There are 3 ways to turn a row about zero (a turn may also mirror it). The second row of each pair is the first, turned, with some noise. The first 27 pairs use one turn. New pairs use 3 turns, one after the other, and a turn may come again.
In the rows, 128 means zero.
Known pairs, each followed by its turns in order:
[156 140 167  86  99  94 139 159]
[129  86 119 131 161 175 164 145]
Q_544

[ 98 142 103 113 122 130 124  85]
[138 158 166 135 101 131 140 103]
Q_544

[ 88 151 160 133  90 162  87 140]
[148 126  89 163  88 111 178 109]
Q_544

[ 92 165 155 152 133 138  82 169]
[169 109  99 165 116  84 161 130]
Q_544

[ 85 159 102 110  96 166 132  81]
[107 140 167 134  90  67 103 149]
Q_980

[158 176 109 179 139  77  90 140]
[130 100 126 140 175 105 199  85]
Q_661

[129 103 107  86 146 141 116 164]
[150 156 112 143 176 135 106 126]
Q_980

[ 81 131 172  79 131  87 152 115]
[131 179 162 154  91 168 134 168]
Q_980

[136 106 126 133 134 146 100 112]
[100 111 153 147 121 120 119 142]
Q_661

[ 86 173  81 134 135 140  94 102]
[146 146 181 144  80  83 147 104]
Q_544

[ 81  82 153  96  92 121 120  82]
[118 124 176 105  57 145  82  98]
Q_661

[163 110  82 130 140  89 113 151]
[127  91 149  73 128 118 100 153]
Q_544

[ 94 146 129 126 168 159  81  84]
[125 181 144 152 125  65 161 122]
Q_544

[163 103  88 129 116 133 133  86]
[108 105 106 175 116 107 104  98]
Q_980

[152 171 126 119 122 153 176 101]
[136 144 112 133  76  79 145 107]
Q_980

[ 98  86 165 144 161 119 125 168]
[ 79 130 127  99 167 156  99 117]
Q_661

[164 121 167 166 174 101 131  95]
[106 133 123 188 164 152 128  87]
Q_661

[122  81 162 133 158  91 152  93]
[149 100 130 163  85 187 126 141]
Q_980

[ 98 172 156 134 176 171  81 141]
[142 139 121 177 146  51 172 123]
Q_544

[ 93 112 137 146 118 147 149 161]
[149 107 136 128 147 118 148 175]
Q_980

[131 131 157 175 123 128  78 106]
[104 143 103 148  89 100 150 176]
Q_544

[129 119 105 171 153 109 137 164]
[125 105 117 115 183 140 135 134]
Q_661

[ 81  92 176 145 130 166 174 110]
[130 182 167 125 130 173  76 136]
Q_661

[161 173 118 112 137  94 145 145]
[114 172  89 108 108 133 152 113]
Q_980

[135 129 143  90 148 142  88 103]
[145 156 161 137 130 138 102  89]
Q_980

[167 153 130  98  88 140  94  97]
[131 128 126 159  59  98 167 127]
Q_661

[178 108 173  80 105 117  93  93]
[ 85 110 106 176  59 146 134 103]
Q_661

New pairs. What belongs after each?
[116 177 105  77 171  91  83  81]
[174 177  77 135  75  98 131  88]
Q_661 Q_980 Q_544

[123  78 117 154 170 167  89  97]
[120 179 138 122 124  85  73  90]
Q_661 Q_661 Q_661

[131 134  89  91 101  85 114 176]
[140 163 165 129 155  88 134  71]
Q_544 Q_544 Q_544

[173 140 126 126 151 139 160 105]
[162 124 125  95 106 143 158 155]
Q_661 Q_544 Q_544

[166 112  97 136 107  90 112  92]
[ 71 145 135 108 117 102 155  91]
Q_980 Q_544 Q_980

[159 148 111  96 120  85 169 167]
[ 92 127 177 165  99 155 135  79]
Q_980 Q_544 Q_661

[154  96 163  89 155 103  99 150]
[ 81 131 154 109 105 169 155 169]
Q_980 Q_980 Q_544

[ 88 117 159 157  84  93 165 176]
[167 155 147 165 137 108  73  87]
Q_661 Q_544 Q_661

[ 90 162  96 177 128  93  86 101]
[ 68 189 109 126 171 108 146 110]
Q_980 Q_980 Q_661

[ 95 165 105 118 103 145  96  84]
[ 99  82  99 135 135 137  81 105]
Q_980 Q_544 Q_544

[ 87 130  94 117 161 135 163 143]
[144 150 178 129 154  99 128 115]
Q_980 Q_980 Q_544

[156 179 139 143 125 168 161 108]
[174 121 175 133 155  87 142 127]
Q_980 Q_544 Q_980

[ 98 124 111 169 114 132 112 124]
[130 124 130 134 102 134 109 176]
Q_544 Q_980 Q_980

[ 94 148 131  80 142 138 177 168]
[110 134 177 140 190 141 151 114]
Q_544 Q_661 Q_661

[112  86 177  89 176 149 139 154]
[125  87 160  72 155 126  81 111]
Q_980 Q_544 Q_661

[148 103 167 117 103 150 121 114]
[123 134 159 103 158  91 145 136]
Q_980 Q_544 Q_661

[ 84  96 150  79 160  91 148 143]
[164 133 113 119 105 185 149 182]
Q_661 Q_661 Q_544

[104  86 154  92 128  85 130 156]
[113 169 135 146  79 103 149 119]
Q_661 Q_544 Q_980

[ 97 151 101  82  92 126 163 111]
[ 96 138 171 133 173 151 123 101]
Q_980 Q_661 Q_544

[ 89  83 129 147 168 100  86 104]
[192 148  90 127 121  80  96 125]
Q_544 Q_980 Q_661

[109 131 161 114 173 143  80 138]
[147 155 129 192 106 122 137  98]
Q_980 Q_980 Q_661

[168 176 171 109 104  95 125 153]
[ 75  72 166 124 106 116 153 141]
Q_980 Q_661 Q_544

[163 102 158 108 173 162 143 144]
[105 135  70 115 131 138  94  91]
Q_661 Q_661 Q_661

[ 86 172  91  91 161 128 139 136]
[142 124  79 126 192 161 148 122]
Q_661 Q_544 Q_544

[174 124 140 130 116 126 174 161]
[155 110  87 131 107  99 140  94]
Q_544 Q_544 Q_661

[153 112 128 139 109  90  98 164]
[133 139 132 170 112  75 137 129]
Q_661 Q_544 Q_661

[105 123 163  77 103 172 100 131]
[146 157 142 184  96  89 159 107]
Q_980 Q_980 Q_980

[147 131 133 110 140  82  83 103]
[147  98 170 144 128 136 146  83]
Q_661 Q_661 Q_980

[124 120 171  99  81 105 171 101]
[ 96  70 133 117 157 102 101 107]
Q_980 Q_544 Q_980

[ 82 179 177  95 163 152 168  88]
[169 108 108  61  55 141 122  97]
Q_544 Q_661 Q_980

